There are 9 hidden switches. A switch that is on adds its own fixed numbers to the row, and there is some noise. The rows also spread widely along 8 directions, which tell nothing about the answers.
Known rows, each followed by its switches (1 for on, 0 for off):
-16  35 -44 -29 -31 -38   8   9 -13  11 -12 -30 -13  11  32  21   4  33  54  46   3  75  24  -6  23 -> 0 0 0 0 1 1 1 0 1
-49  15  41  19  17  -8 -28 -30  13 -15  -1 -20  -9   9 -27  10 -21  20 -52  29  43 -29  32  29  -5 -> 0 1 0 1 0 0 0 1 1
-22  -7 -18  13 -21  -7   5  -5  -1 -12  -4  11  14  -1  14   5  11  -9  32  25  -6  46  31  -9  17 -> 1 1 1 0 0 0 1 0 0
-41  28 -18 -21 -15   0   7 -16 -11  44 -16 -26  12  37 -12  35   8   4  32  47 -34  31  49  13  28 -> 1 1 0 1 0 1 1 0 0
-39  45   1 -27  -9   1  -7 -43  -7  26 -28   2  11   7  18  22  -8 -18   6  15  18  -2  -2   5  -2 -> 1 1 0 0 0 1 0 0 1
-34   1   7  -1 -30 -21  20  11 -11  -5 -29 -21 -18 -20  63 -14 -52  -2   4  15  15  17  20   9 -16 -> 0 0 0 0 0 1 1 1 1
 -7   4  -5  23  -3 -17 -24 -28   5 -18 -32   4 -12   1  34  -7  -8  14  12   2  29  47  21 -14   0 -> 0 0 0 0 1 1 1 0 1
-38  58 -23  16   8   3 -34  -8  24  53 -51 -28 -21  33  36  31 -20  14  27  44  12  29  30 -24   5 -> 0 0 1 1 0 0 1 1 1
-31   0 -29  12 -20   2  13  -9   8   8   0 -28 -12  -2  -2  17  24 -14  26  40 -18  46  45   4  23 -> 1 0 0 0 0 0 1 1 0
-30  53   8   4   6  11 -27 -32   4  57 -66 -16 -27  33  43  25 -29   7  -2   5  15  -7  15 -13 -12 -> 0 0 0 0 1 1 1 0 0
-27 -13  -2 -33 -40 -11  43 -12 -47 -29  16 -27   2  25   4 -12  -7  33   4  44 -35  36  42  36  14 -> 0 1 0 0 0 0 1 0 1
-44  22 -31  -8 -32 -13  12 -20  -1  28 -25 -28 -15   0  60   5  -8  -2  30  26 -18  56  28  -9   9 -> 1 0 0 1 1 1 0 1 1
-29  -4  21  50   5 -13 -19  -1  29 -22 -12 -23 -24   3 -14  12 -24  15 -24  29  40  -2  56  10  -6 -> 0 1 0 0 0 0 1 1 1
-36  40   5  -7  -9  13 -11 -42  -4  25 -47  -5 -16  13  47   9 -20 -11   0   7  19  -2  -3  -4 -17 -> 0 0 0 0 0 0 1 0 1
-25  -5 -32  20 -30 -19  18 -29  -2 -14   5 -34 -23   2   9   6  16  19  15  41 -29  59  67   6  19 -> 1 1 0 0 1 0 1 1 1
-59 -15   4  11  -6   2   8 -11  16   6   7 -18  15 -12 -24  19  -3 -40   5  22  -2  14  54  26   5 -> 0 1 0 1 0 1 0 1 1
-37  10   7  -7  -6  18  -8 -38  -8   7 -17  15  15  25  26  -7  -1   1   6  11  -8  13  12  -3   0 -> 0 1 1 1 0 0 0 0 0
-45 -17  48   5  -1 -23   1 -22 -17 -48  15 -14  -4  -7 -22 -19 -23  25 -58  25  22 -16  41  44  -6 -> 0 1 0 1 0 0 1 1 0
-51  -4   5  -6 -20 -19  12 -24  -8 -13  18 -16   4 -10   0   4   3   6 -15  30  -2  19  36  21  13 -> 1 1 0 1 1 0 0 1 0
-20 -38  -5   0 -15  21  10 -76 -16 -55  13  30  27 -32   2 -39  37 -38   3 -13 -15  54  14  19  -5 -> 0 0 0 0 0 0 1 1 1
-56   7  15 -47 -20 -18  10   3 -24   0  -9   3  31   0  29   7 -36  -9   3  16  18   5  -2  15   0 -> 0 0 0 1 0 0 1 0 1
-32  34 -31 -17 -21 -11   3 -38 -17  22 -17 -12   2  15  10  23  12   2  30  30 -24  46  36   5  16 -> 1 1 1 0 1 1 1 0 0
-36  14   9 -10   1 -13 -18 -46 -19   1 -26 -16   5  20   4  13  -9  16 -15  16   2  21  29  15  13 -> 1 0 0 1 1 1 1 0 1

New rows. What belongs after each?
-30  18  19   5   9  -5 -29 -42  -3 -13 -15   7   1  12  -6   3   6  13 -19  16  32   6   6   9  10 -> 1 0 0 1 0 0 1 0 0
-28  -9   2  -4 -28  16  30 -58 -22 -22   4   4 -12 -13  15 -29  24 -26  -5   0 -21  19  17  27 -10 -> 0 1 0 0 0 1 0 0 0
-28 -17  17  -2 -11  16   2 -61 -21 -28 -14  19  22  -7  28 -26  -8 -20 -19  -8  -7  17  10  14 -10 -> 1 0 0 0 0 0 1 1 1
 -29    9    8   14   -8    5   -9 -105  -16  -41   -8   20  -15  -28   24  -43   17   -8  -38  -15    2   15   11   20  -32 -> 0 1 1 0 1 0 1 1 0
-60  20  21   3 -11 -22  -1  10   2  19 -22 -17  -7  -1  23  21 -41  -9 -10  27  29 -20  22  12  -1 -> 1 1 1 1 0 1 0 0 0
-35  -1  -7  -1 -30   3  24 -29  -4 -17  14  -1  -9 -23  22 -17  18 -17   9  16  -3  24  18  13  -7 -> 0 1 0 0 0 0 0 1 0
-26   2   4 -13 -20   1  13 -32 -25 -18  -5  -5   5  18  13  -9  -8  13  -3  24 -11  18  26  19   1 -> 0 1 0 0 0 0 1 0 1
-24   0  -9 -10 -15  -9  -3 -76 -19 -33   7  -1   6  -9  14 -24  28  10  -8   9  -8  56  14  18  12 -> 1 0 0 1 1 1 0 1 1
-38   9 -12 -14 -24 -21  18 -35 -19 -38  34 -23 -14 -30 -33  -7  34  -2  -4  37   5  30  28  45   7 -> 0 1 1 0 0 1 0 1 0
-23 -24  -7  -1   3 -15 -19 -30 -15 -31   3  13  38   4 -22   0  28  -2  17  14  -3  68  35   5  35 -> 1 0 1 1 1 1 1 0 0
-30   5   9   9   0  -3 -13 -32  -3  -6 -18 -19  -7  13  15   3 -18  16 -18  18   8  19  39   6   1 -> 0 0 0 0 1 0 1 1 1
-43  54  15   2   4  16 -22 -54   5  43 -54 -12 -35  -6  38   5 -25 -24 -23   0  24 -26   2   8 -33 -> 0 0 0 0 0 1 1 1 0
-23   4   5  -3 -14  -6 -11 -68 -10 -48   2  41  19 -22  52 -43   2   3  -7  -7  20  32 -21  -2 -14 -> 1 1 0 1 0 0 0 1 1
-48 -14  -8   4 -20  -7  22  -9  -3  10   7 -48 -24   8 -15  18  21  -4   5  35 -21  36  58  24  27 -> 0 0 0 1 1 1 0 0 0
-31  17  -5   8 -25 -19   7 -31  -1 -24   0 -14 -30   0  26  -8   4  24   1  34  16  29  14   7   8 -> 1 1 0 1 0 0 0 0 1
-29  38  32 -18   0 -34 -29 -17 -16  -9 -35  14   5  -6  54 -17 -50  30 -24   6  54  -2 -23   2 -14 -> 1 0 0 1 0 1 1 1 0
-38  24  -5  -1 -31 -31  21  -1 -10   0 -16 -27 -38 -12  49 -14 -31  23   6  34   5  25  27  17 -10 -> 0 1 0 1 0 1 1 1 0
-38  44 -43 -22 -36 -10  14 -33  -3  20 -13   0  -6 -11  61  -4   4  -5  49  28 -12  58   6  -7  -7 -> 0 1 0 1 0 0 1 1 1
-27  27  10  25  -1  15 -19 -16  15  29 -45   5 -15  22  36  12 -21  -2   6  10  16  -5  20 -17 -12 -> 0 1 0 0 0 0 1 0 0
-36  25 -20 -13 -20 -20  10  10  -4  14   3 -42 -13   6 -11  33   6  15  16  57   4  31  33  13  28 -> 1 0 0 0 0 0 1 1 0
-10  36  -6  10  -4  -7 -34 -92  -5 -23 -30  14 -25  -5  64 -37   8  29 -12  -7  23  49 -13 -10 -13 -> 1 0 0 1 1 1 0 1 1
-44  33  10 -24  -6  -2 -14 -64 -17  -2 -21  18  12   4  25  -6  -9  -4  -8   4  16   1  -8  14 -17 -> 0 1 0 1 0 0 1 0 1
-42  37 -11 -16 -26 -28   4 -30 -10   7 -10  -5 -10 -20  40   7 -13   5   1  20  17  13   6   6  -8 -> 1 1 0 0 1 0 1 1 0
-53  23 -15 -43 -28  -5  17 -40 -25  19   1   7  26   1  12  10  16 -24  21  23 -18  21   3  17   8 -> 1 1 0 1 0 0 1 0 0
-35  85 -10   0  -3  -3 -34 -56  10  49 -54 -19 -34  26  55  21 -27  29  -3  25  22  -2  12 -15 -21 -> 0 1 0 0 1 0 1 1 1
-21  27 -26  15 -31 -21   6 -66  -8 -14 -22 -29 -61 -15  30  -8  24   8  -2  18   5  43  26  15   0 -> 1 0 0 0 1 1 1 0 1
-40  15  14 -26 -13 -19   9   2 -25  -8   3 -18   4  19 -10  13 -19  24  -9  41  11  -3  29  27  10 -> 0 1 1 0 0 0 1 0 0
-49  35 -16 -48 -26   4  12 -58 -30  33 -26 -18   3   5  22  16   5 -26   8  11 -21  21  11  22  -2 -> 0 0 0 0 1 1 1 0 1
-42  -5  -1  23 -19 -21   1 -45  -2 -22  -5 -15 -16 -12  24 -10  -7  10 -13  20  -2  34  43  12  -2 -> 1 1 0 1 1 0 1 1 1
-33  18 -21  15 -26 -19   0 -30   5   1 -18  -5 -14 -11  45   5 -10   4  13  20   2  39  31 -10  -2 -> 1 1 0 0 1 0 1 1 1
-50  13   1  13 -16 -20  -5 -42   1   0 -11  -8 -20  -9  13  10   5  -5 -10  17   9  12  30  12   0 -> 1 1 0 1 1 0 1 0 0
-45 -35   5  10 -29   8  37  -7 -14 -10  -2 -25 -18   6  32 -17  -6 -12   1  22 -26  22  39  16   8 -> 0 0 1 1 0 0 0 0 0
-29  34 -35 -10 -24  -7  13 -28 -17  21 -19 -43 -17  36  -4  29  12  20  30  62 -36  49  54  19  25 -> 1 1 1 0 0 1 1 0 1
-40  62  -5 -13   1   9 -30 -42 -15  67 -59  -7   4  64  50  28 -27  32  11  31 -18   8  21 -21   6 -> 1 1 1 1 1 0 1 0 0
-13  -7 -17  39 -19 -16   2 -32   1 -27 -14   1 -20  -6  46 -35   1  21  20  22 -14  65  42  -5   1 -> 1 1 1 1 0 1 1 1 0
-61  40  -4   3 -16 -35 -10 -16  -3  18 -27 -25 -28 -15  41  17 -26   5  -8  30  26   9  18   3  -3 -> 1 0 1 1 1 0 1 1 0
-39   8 -17   9  -9  12   4   9   8  31 -21  -3  17  16  27  21 -20 -15  41  29 -16  29  45 -14   4 -> 0 1 1 0 0 0 1 1 0
 -8 -24  19   4   0 -13 -28 -50 -12 -64  -1  39  32 -17  10 -25  12  -2 -11 -16  36  42  -5   0   7 -> 1 0 0 0 1 1 0 0 1
-40   9  15  -4 -15 -24  -2   1  -2 -10   2  -1   2   4  10  11 -11  18  -2  31  32   4  10   8  15 -> 1 1 0 1 0 0 0 0 0
-17 -11  42  11  12 -30 -31 -18 -10 -61   3  13   9   4 -12 -16  -9  40 -38  16  54   9   6  12  15 -> 1 0 0 1 0 0 1 0 0
-52   4  -6   8 -22  -2  10 -18   6  29 -26  -1  -8   0  48  10 -11 -21  19   9 -12  19  34  -9  -7 -> 0 1 0 1 1 0 1 0 0
-52  16  34 -20  17  -7 -34 -36  -8   3  -1  -2  31  17 -22  24  -9  13 -40  18  31 -14   9  18  18 -> 1 0 0 1 1 0 0 1 0
-54  24  16   0   2   6 -14 -56  -6   7 -15 -11  -3   7  -5   2  -5  -4 -27  21  -3 -10  30  25 -14 -> 0 1 1 1 0 0 1 1 0
-70  53  15 -56 -12 -11  -1   1 -16  51 -17 -27  15  13  24  38 -38   3 -12  39  22 -28  -8  14   8 -> 1 0 0 1 0 0 0 1 0
-55  -6  13   2 -35 -22  31 -33 -21  -8  -8 -29 -31  -6  27  -2 -14   3 -28  22 -18  -1  42  31  -4 -> 1 1 0 1 1 0 1 0 0
-27  34  -2 -16 -12 -11  -7 -63 -25 -23 -10   0   2   4  16 -11  -5  20 -16  24   7  17   6  20  -5 -> 1 1 1 0 0 0 1 1 1
-42  18   9  19  -4 -17 -21 -57  -8 -10 -21 -17 -14  15  22  -1 -22  28 -30  25   2  14  43  12   0 -> 1 1 1 1 1 0 1 1 1
-49 -11  17   7 -18   4  16 -46 -12 -13  -5 -18 -28 -12   4 -13  10 -21 -27  12  -3   0  26  33  -8 -> 0 0 0 1 0 0 1 0 0
-27  13  11  14   3   4 -28 -12  13  10 -32   8   9  22  37  11 -17   4   9  14  28  17   4 -22  12 -> 1 0 0 1 0 0 0 0 1
-31   6 -29  58 -27  -9  10 -35  29  -6 -20 -30 -62  -9  28   0  19  -4  18  34  -6  44  55   0   2 -> 1 1 0 1 0 0 1 0 1
-39   3  12 -12 -18 -10   2 -30 -16 -12 -20  13  15  -3  42  -2 -29  -9  -5  -2  13   8  13   3 -14 -> 0 1 0 0 1 0 1 0 1
-57   4   7  -2   4  30  -4 -44   8  29  -4   4  24   3  -1  10   9 -37  -1   7 -13   0  26   9  -3 -> 0 1 0 1 0 0 0 1 0
-17  -4 -16  40   4   3 -22 -58  13 -13 -23  -8 -17  -1  18 -18  19   2   8   8  -6  65  47  -3   4 -> 0 0 0 1 1 1 1 1 1
-34 -10  -3 -12 -16  -5   3 -48 -23 -14   4  20  30   8  13  -7  17   0  12   9 -22  44  23   7  15 -> 1 1 0 1 1 0 1 0 0
-25  11 -21  12 -17  -1   1 -44  -5 -13  -3   7   0 -15  22  -9  18  -9  18  20  -9  41  22   2   3 -> 1 1 1 0 0 0 1 1 0
-53   2  20  -9  11   4 -24 -44  -9   4  -7   3  32   8  -6  15  -3 -13 -25  11   7   2  18   9  14 -> 1 0 1 1 1 0 0 1 0
-39  35 -11  15 -37 -59   5 -17   9 -25  -5 -25 -55 -38  28  13 -10  17 -10  31  52  13  19  11  -7 -> 1 1 0 0 1 0 1 0 1
-29  16   9 -15  -7   1 -11 -32 -20  -8 -27   7  10  12  30  -3 -22  -2  -4   8  16  10   3   5  -5 -> 0 0 1 0 0 0 1 0 1
-71  33  -8  17 -31   3  15 -68   8  34 -38 -30 -59 -14  49  10  -8 -35 -17   6 -12  -8  36  18 -30 -> 0 1 0 1 1 0 1 0 1
-47  -5  20  10  -6  -4  -8 -13   4   4 -23   1  13   2  19  20 -35 -19 -11   3  16  -6  36   1  -4 -> 0 1 0 0 1 0 1 0 1
-38   2  -1  22 -19 -40   7  13   6 -22  -5 -26 -28 -39   9   6 -18 -11  -3  30  34  19  33  17   2 -> 1 0 1 0 0 1 1 1 0
-18  14  -6  26 -12 -16 -19 -21  13 -22 -20   7 -21   0  49  -3 -15  19  12  11  34  32  16 -25  -2 -> 0 1 1 0 1 0 0 0 1
-42  33  11   1 -12  25   1 -62 -23  41 -54 -11 -19  46  61  -6 -35  12 -16  18 -36 -12  23   3 -13 -> 1 1 1 1 0 0 1 0 0
-65  12 -13 -23 -29 -33  21  30  -3  16  14 -48   1   6   6  35 -23  18  14  58  -1  27  54  14  24 -> 0 1 0 1 1 0 0 1 1
-23  -5  -5 -11 -19 -30   7 -26 -19 -44  26   9  14  -6  -9 -10  23  22   9  29   9  46  17  14  19 -> 1 1 0 1 0 0 1 0 0
-11 -16  -9  -5 -11 -10  -2 -23 -14 -38  15  24  31   4  -4  -7  24  13  25  12   0  59  29  -4  19 -> 0 1 0 0 1 0 1 0 0
-47  14 -32 -16 -25 -21  16  12  -1  19   1 -33   2   8  -3  39  11  -4  42  55  -6  49  35   8  33 -> 1 0 0 1 0 0 1 0 1
-21  20   5   7 -16 -24 -15 -39   1 -34   0  -2 -23   0  16  -1   5  30 -11  16  42  20  11   2  -1 -> 0 1 0 0 1 0 0 0 1
-34  14  16  30  -8  -9 -11 -37  -3   2 -46 -22 -28  24  32  -1 -35  18 -19  22   1   5  43   8  -6 -> 1 1 1 1 0 1 1 0 1
-30  10  -8 -19 -23 -26   7 -20 -19 -31   9  -3  17 -14  12  -4  -8   8   8  30  12  36  13  17  12 -> 1 1 1 0 0 1 0 1 1
-24  55   6 -21  17 -18 -55 -24   3  17 -29  14  23  22   0  38  -5  23   0  18  57   5 -12 -17  14 -> 1 0 0 0 1 0 1 0 0
-42  18  -4 -24 -21  -2  16 -27 -17  -1   7 -15  -2   1  -1   1   7   5   3  31  -9  18  26  25   0 -> 0 1 0 0 0 0 1 1 0
-29  -6  -2   8 -18   3  11 -38  -9  -7 -13  -8 -20  -6  16 -18  17 -13   7  10 -10  35  28  20   1 -> 0 0 0 1 0 1 1 0 0
-18   9  -6   7  -5  -5 -12 -47  -4 -14 -11  12   9   8  -1  -7  23   4  15  14  -7  44  25   7  11 -> 1 1 0 1 0 1 1 0 0
-31  25 -31 -16 -29  -4  21 -17 -11  17  -5 -29 -21   8   7  21  25   1  30  41 -12  40  25   8  23 -> 1 0 0 0 0 0 1 0 0
-48 -15  15 -11 -13  17  24  -6  -9   7  12 -31   0   9 -15  10   2 -14 -13  30 -12   1  39  29  15 -> 0 0 0 0 0 0 0 1 0
